The rows of a group lie close to one hidden flat surface of 13 dimensions, which passes through zero. Surfaces can cross.
(in the rows, 128 means zero)
Known rows, each followed by its group:
[138 101 137  96 123 148 193 185 156 161 129 156 153 139 140 141 145 114
 112 114] -> z_138
[111 206 193  88  92 110 107 108 176 101 151  90 146 141 150 135  99 103
 158 101] -> z_558
[155 121 138 135  88  75 128 115 105 109 142 108 142  80 156 130 171  93
 134 146] -> z_138
[128 197 100 163  99 110 149 115 127 115 122 152 142  99 116 142  71 135
 134 137] -> z_558
[157 148 125 155  74 122 106  89 133 107 152 105 104 174 159  78 145  85
 140 154] -> z_138
[ 82 101 151 115 150 127 123 122 120 107 136 107 134 146 106 197  70 156
 174 119] -> z_32
[148 121 131 148 144 152 127 135 164 136 128 159 131 109 105 134 135 146
 119 156] -> z_163
[143 120 125  92 153 163 146 109 189 170 139 216 105  98 135 100 119 123
 143 150] -> z_138
[141 104 128  98 129  89  76  82 105 164 140 158  88  81 101 131  67 117
 129 182] -> z_32
[128 147 156  88 102 111 128 152 106 126 137  70 114 162 134 121  94 113
 110 134] -> z_138
[150 139  98  70 157 190 156 119 112 133 145 138 131 136 102 129 202 129
 136 171] -> z_163
[120 135 104 151 107 124 145 128 107 115 135 100 101 168 149  89 123 113
 143 134] -> z_491
[101 137 120 122 153 128  89 116 102 123 137  97 106 151  93 114 133 129
 140 145] -> z_32
[122 150 127 101 176 187 179 142 143  91 144 122 133 112 143 144 132 144
 148 108] -> z_138
[148 141 118  16 146 156 134  94 100 160 161 171  96 101 110 134  86 110
 126 189] -> z_163
[176 151 111 157 151 141 170 131 160 137 115  95 102 112  95 134  74 162
 199 111] -> z_558
[157 125 172 152 142 132 128 127 175 102 131 201 105 111 146 125  59 129
 149 142] -> z_491
[ 79  59 136 186 169 141  96 127 118  76 141  65 105 163 134 128 152 148
 149 126] -> z_163
[128 185 104 138 127 160 116 111 151 127 133  93 124 158 110  83 187 127
 139 135] -> z_163
[144 114 130 108 143 140 123 118 102 120 122 121 114 135 150 121 128 129
 123 106] -> z_138
[116 135 104 131 115 165 168 128 173 134 132 131 170  95 172 131 185 128
  95  91] -> z_491
[164 104 155 133 139 108 117 169 138 166 109 173 139 153  32 157 140 146
 147 192] -> z_32
[100 179 123 123 167 145  72 115 145 144  97 171 126 121 108  97 124 156
  97 100] -> z_163
[186 149 133  83 152 134 104 132 107 154 135  92  50 129 115  54  89 108
 113 159] -> z_32
[133 131 120 172 145 105 166 157 114 100 104 131 172  79 129 171 139 146
 147  74] -> z_558
[125  96  86 117 144 127 110 128  95 158 159 130 158  66  55 179 174 100
  99 170] -> z_491
[116  84  86 108 179 162 170 127  45 102 130 112  90 158 145 133 108 147
 159 122] -> z_558
[ 83 133 149 104 103  79  92 138 115 156 106 113 151 165  96 130 172 138
 129 142] -> z_138
[139  97 131  97 139 150 147 114 109 113 133 124 166 114 157 181 166 118
 138  73] -> z_491
[111 125 199 104 177 144  72 164 165 114 135 140 118 131 123 114 118 128
  83 127] -> z_32
[140 131 105 107 134 157 188 128  91 100 134  76 122 171 145 135 149 135
 181 114] -> z_138
[174 153 126 136 139 105 128 154 114 157  86  91 118 137  94 112 116 141
 151  79] -> z_491
[154 168 118  91 100 102 149 144  91 154 109  92 123 128 108 107 139 138
 118 163] -> z_138
[102 127 106 158 157 160 121 124 136 107 142 130 115 161 140  92 167 114
 146 103] -> z_138
[122 115 103 153 122 121 130 118 130 131 149 145 129  97 127 125 141 104
 125 142] -> z_32
[141 115 118 138 121 124 152 140 138 137 156 145 112 133 119 110 125  95
 148 160] -> z_32
[ 87 162  98 177  64 103 164 139 117 115 111 163 163 157 149 131 121 134
 108 135] -> z_163
[168 154  95 118 156 156 124  91 113 131 106 123 109 116 157  98 134 132
 144  54] -> z_491
[148 109  83 138 134 122 134 109  95 134 155  80  83 110 149  84 127  84
 146 109] -> z_558
[102 145 162 103 187 106  75 141  70  97  91 118 117 152 133  89 178 147
 134  81] -> z_163
[ 96 132 131 151 124  93 116 164  79 107 120  91 141 177  93 121 192 124
 138 148] -> z_163
[161 140 148  89 122 146 128  62 170 130 131 167 152  55 137 196  84 160
 145 134] -> z_138
[157 151  97 137 108 128 125  85 125 140 112 124 124 100 167 101 134 126
 119  91] -> z_491
[136 128 125 124 112 106 132 140 110 140 100 120 145 114 127 119 179 148
 101 146] -> z_491
[ 99 111 162 132 124 109 136 164 124  99 143 166 129 139 137 133 111 117
 115 170] -> z_558
[111 139 150 121 137 140 112 125 171 129 134 112 150 118 117 144 154 138
 131 119] -> z_558
[148 131 122 145 102 133 104 113 134 113 171 148  85 129 166  56 130  66
  87 181] -> z_138
[127 106 109 122 103 131 170 135 114 137 128 134 141 158 149 137 143 117
 136 117] -> z_32
[118 181 128 107 133 131 132 132 120 115 128 103 135 159 120 114 157 125
 154 110] -> z_163
[146 164 125 160 143 138 107  82 177 108 137 133 144  64 130 137 142 131
 160 105] -> z_558
[149  99 169 106 131 129 166 178 144 133 128 144 140 150 117 164 107 130
 143 132] -> z_163
[ 94  75 120 113 147 141 120 103 106 110 164 109 116 117 143 144 139 114
 135 147] -> z_558
[ 83 110 117 155 162 141 109 121  96  83 140 133 125 120 114 142 144 152
 122 174] -> z_32
[ 85 177 134 188 141 130 118 117 144  62 106 143 170 140 126 128 213 169
 165 124] -> z_32
[118 130 121 158 125 131 142 156 150 127 145 130 150 138  95 148 141 114
 136 138] -> z_491
[122  98 134 153 127 123 155 161  98  82 140 101 132 125 153 133 151 122
 115 146] -> z_32
[123 132 114 131 113 131 106 159 144 171 126 104 131 169 131  66 198  86
  78  94] -> z_558
[198 146 147  41 135 161 160  99  87 115 106 143  95 169 187 114  98 138
 161  91] -> z_558
[105 126 167 105 155 134 126 165 138 125 122  98 117 177 113 123 121 147
 145 117] -> z_558
[102 130  98 131 131 123 172 125  87 103 144 108 150 116  96 197 104 139
 179 137] -> z_163
[142  84 148 124 165 121 132 141 118 125 118 183 108 109 108 150  84 152
 154 162] -> z_32
[131 155 107 107 126 187 137 120 143 149 126 164 113 196 104 111 113 141
 120 159] -> z_491
[ 97  78  94 157 140 115 123 130 101 133 149 109 123  97 113 153 100 109
 122 125] -> z_163
[103  40  91 166 116 142 151 134  90 148  77 213 167 139 143 198 104 186
  63 119] -> z_491
[172 133 180  92 168  95  95 156 116 143 105 107 101 122 108 105 113 121
 149  90] -> z_491
[175 121 133 123 116  87 107 136  83 174  53 120 120 164 102 121 122 172
 126 106] -> z_138
[112 186 126  81 166 182 120 115 149 135 112 106 113 152 118  95 146 168
 135 116] -> z_491
[170 188 169 141 118  85  95  92 125  79 109 161 129  87 115 106 178 156
 161 211] -> z_163
[118 136 140 121 135 139  91  80 170 125 140 119 147  79 117 159 147 145
 138 139] -> z_558
[112 128 191  76  88  97 100  98 133 107 143 134 133 138 188 125 130 104
 127 132] -> z_32

New rows, each followed by its group:
[ 62  95  99 161 176 128 120 134  92  88 179 120  91 106  95 122 119 120
 145 209] -> z_491
[150 139  74 142 144 116 128 147 101 173 108  83 165  78  55 152 198 133
 116 105] -> z_491
[111 126  94 166 141 142 124 107 121 126 117 141 143 116  98 176  95 159
 142 115] -> z_491
[122 122 112 121 110 112 123 103 112 150 110 148 144 134 120 149 141 138
 141 120] -> z_32
[160 130 121 105 138 164  88  96 132 157 120 178 148 144 125 150 129 109
 104  60] -> z_491
[110 164 113 121 143 160 152 155 117 123  83  94 201 137 103 184 192 183
 101  67] -> z_138
[126 146 123 131 137 149 117 107 102  98 119 129 142 177 114 143 164 144
 157 126] -> z_491
[146  94 150 116 109 144 174 150 147 130 108 177 148 139 181 136 132 142
 103 114] -> z_491
[134 125 156 149 119 108 123 131 108  91  99 144 155 150 133 150 166 157
 145 136] -> z_491
[ 64 145 108 158  99 141 117 121 141 147  81 117 157 187 128 146 105 185
  94  89] -> z_491
[ 97 157 129 133 114 125  84 109 134 136 115 120 147 156  98 142 134 143
 116 130] -> z_491
[ 98 118 142 109 139 120  65 117 150 153 158 135 167  71  91 170 150  97
  86 122] -> z_491
[127 108  82 129 151 159 151 126  93 140 120 120  87 180 121 105 106 139
 149 122] -> z_138
[115 194 107  98 102  97 136 122  74 137 106 130 121 154 129 104  96 127
 133 117] -> z_163
[146 117 119 158 136 136 174 147 114  93 138 126 138 143 115 154 144 128
 177 136] -> z_491
[208 113 107 205 102 108  97  86 111 119 106 121 102 168 130  92 158 115
 176 114] -> z_558
[182 153 147 163 108 103 167 121 135  78 134 118 147 102 112 164 138 138
 207 165] -> z_491
[ 81 123 138 120  95 149 160 205 175 176 131 139 162 202  71 142 142 138
  75 186] -> z_491
[106 152 160 119 130 124  96 151 152 147 100 115 151 163  94 129 157 158
 110 126] -> z_558
[ 82 118 109 128 119 112 118 140  67 118 131 120 111 177 115 107 140 128
 106 179] -> z_558
[124 135 137 123 147 145 125 142 139 132 128 145 127 149  93 138 118 142
 134 145] -> z_491
[122 134 128 136 165 130 114 158 136 144 102 172 131 112 109  98 165 146
 103 124] -> z_138
[150 146 138 132 124 123 120 112 141 126 127 155 118 114 135 122  95 126
 135 131] -> z_558
[106 150 109  95  45 135 106  67 133 171 124 109 153 176 144 153  93 129
  90 111] -> z_491
[170 135 121 183 143 105 152 141 126 111 110 141 104 100 115 114  96 152
 169 145] -> z_491
[114 154 120 155 165 160 109  94 111  58 147 122 115  84 125 154  81 157
 126 164] -> z_138
[108 105 143 124 209 143 137 183 140 152 115 115 102 129  71 162  25 166
 161  82] -> z_491
[ 55 145 183  60 148 101  88 168 140 151 144  13 125 148  92 126 119 122
 128 111] -> z_491
[142 185 181  81 143 141  90 116 168 139  88 147  91 157 149  63  93 170
 120 117] -> z_491
[151 151 173 102 128 141  98 119 134 114 109 145 120 156 134 121 106 153
 111 146] -> z_138
[121 175 116  76 112 113 134 126  84 133 151 128  68 140 156  57  65  88
 107 164] -> z_558
[ 95 171 117 186 127 124 153 151 152 107  87 112 150 119 120 106 179 195
 129 145] -> z_491
[120 146  95 130 118 148  95  58 123 123 125 136 139 111 171 123 140 123
 113  77] -> z_491
[137 103 150 124  98  92 129 168 129 165 133 123 127 154 102 138  88 101
 110 145] -> z_491
[101 159 117 120 121 141 103 109 138 139 129 119 114 154 124 100 120 132
 112 137] -> z_491
[124 163 120 121  99 131 131 107 144 132 131 112 120 133 133 108 126 135
 128 158] -> z_491
[114 110 138 145 158 140 134 177 126 109 137 139 123 130 140 108 137 110
  95 115] -> z_138
[135 140  89 111 149 116 143 130  97 150 150 144 136  62  73 160 119 107
 142 152] -> z_163
[131 121 152 165 125  84 140 103  90  43 119 190 102  82 208 105 100 143
 153 164] -> z_163
[ 86  87 115 120 120 117 146 171 145 150 195  97 137  80 118 130 153  58
  88 160] -> z_491
[149 108 146 115 122 118 154 133 111 108 132 144 138 110 121 157 148 144
 144 191] -> z_491
[148 166 119 115 145 150 155 116 123  98 126 134 133 101 134 115 181 146
 149 153] -> z_138
[146  97  79 179 134 146 169 140  75  77 152 118 116 106 159 121 151 107
 108 151] -> z_138
[129 143 153 173 122  54  97 128 136 117 113  81 141  63 115 147 104 135
 157  99] -> z_491
[106 127  81 169  99 150 147 128 131 131 133 167 117 151 156  82 138 118
  82 160] -> z_163
[138 136 115 128 105 128 138 104 112 118 132 104 119 151 152 126 115 119
 150 109] -> z_491
[134 101  71 154 114 137 128  87 104 139 132 131 127  89 129 137 142 136
 104 154] -> z_163
[186 153  80 130 105 151 189 120 111 146  95 108 106 167 163  85 123 141
 148  83] -> z_491
[112 127 138 111 127 138 121 139 130 136 152 109 118 177 106 139  94 106
 142 126] -> z_491
[170 163 172 125 146 137 115 110 175  90 161 149 116 113 135 126 106  93
 188 118] -> z_491
[181 135 136 110 101 129 105 110 128 152 143 159 124 158 105 136 107  84
 130 140] -> z_491
[160 176 146 126  84 128  76  71 174 135 122 153 189 113 138 160 165 104
 114  70] -> z_491
[140 139 129  80 146 143 121  92 146 138 143 113 126  65 136 147 107 128
 133 110] -> z_491
[154 128  92 129 142 133 128  95 129 150 125 156  92 113 138  71 154 115
 157 129] -> z_138
[ 93 119 122 103 139 118 122 141  97 148 122 148 107 149 113 135  53 135
 114 132] -> z_163
[120 138 158 117 129  76 143 180  81  86 137 163 160 120 128 117 213  87
 134 156] -> z_163
[134 120  85  75 121 128 140 120  87 191 136  90 124 128  72 170  85 119
 125 127] -> z_163
[166 107  66 211 114 110 136 135  79 129 105 120 131  97 118 132 129 133
  97 121] -> z_138
[ 92 164 133 103  75 128 105  76 128 134 100  93 144 182 147 145 102 170
 123 115] -> z_491
[139 173 124 165 131 113 183 192 137 131 101  58 123 173  55 128 112 172
 194 145] -> z_491
[177 110 123 127 161 146 197 148 150 118 155 116  88  85 151 107  99 111
 180 128] -> z_558
[ 55  88 132 164 212 108  42 146  96 106 161 128 100 114  70 135  94  96
 135 116] -> z_491
[ 99 115  77 136 157 143 129 125 113 160 121 129 117 126 103 123 120 139
 128 110] -> z_138
[107 105 111 143 113  74 100 147  75 162  99 113 139 113  93 141 134 144
  83 147] -> z_558
[152 147  95 162 145 111 162 156  82 118  79 189 121 115 140  91 142 153
 120 123] -> z_163
[102  86 126 111  88 104 174 146  87 137  95 111 135 141 160 137 139 179
  92 175] -> z_491
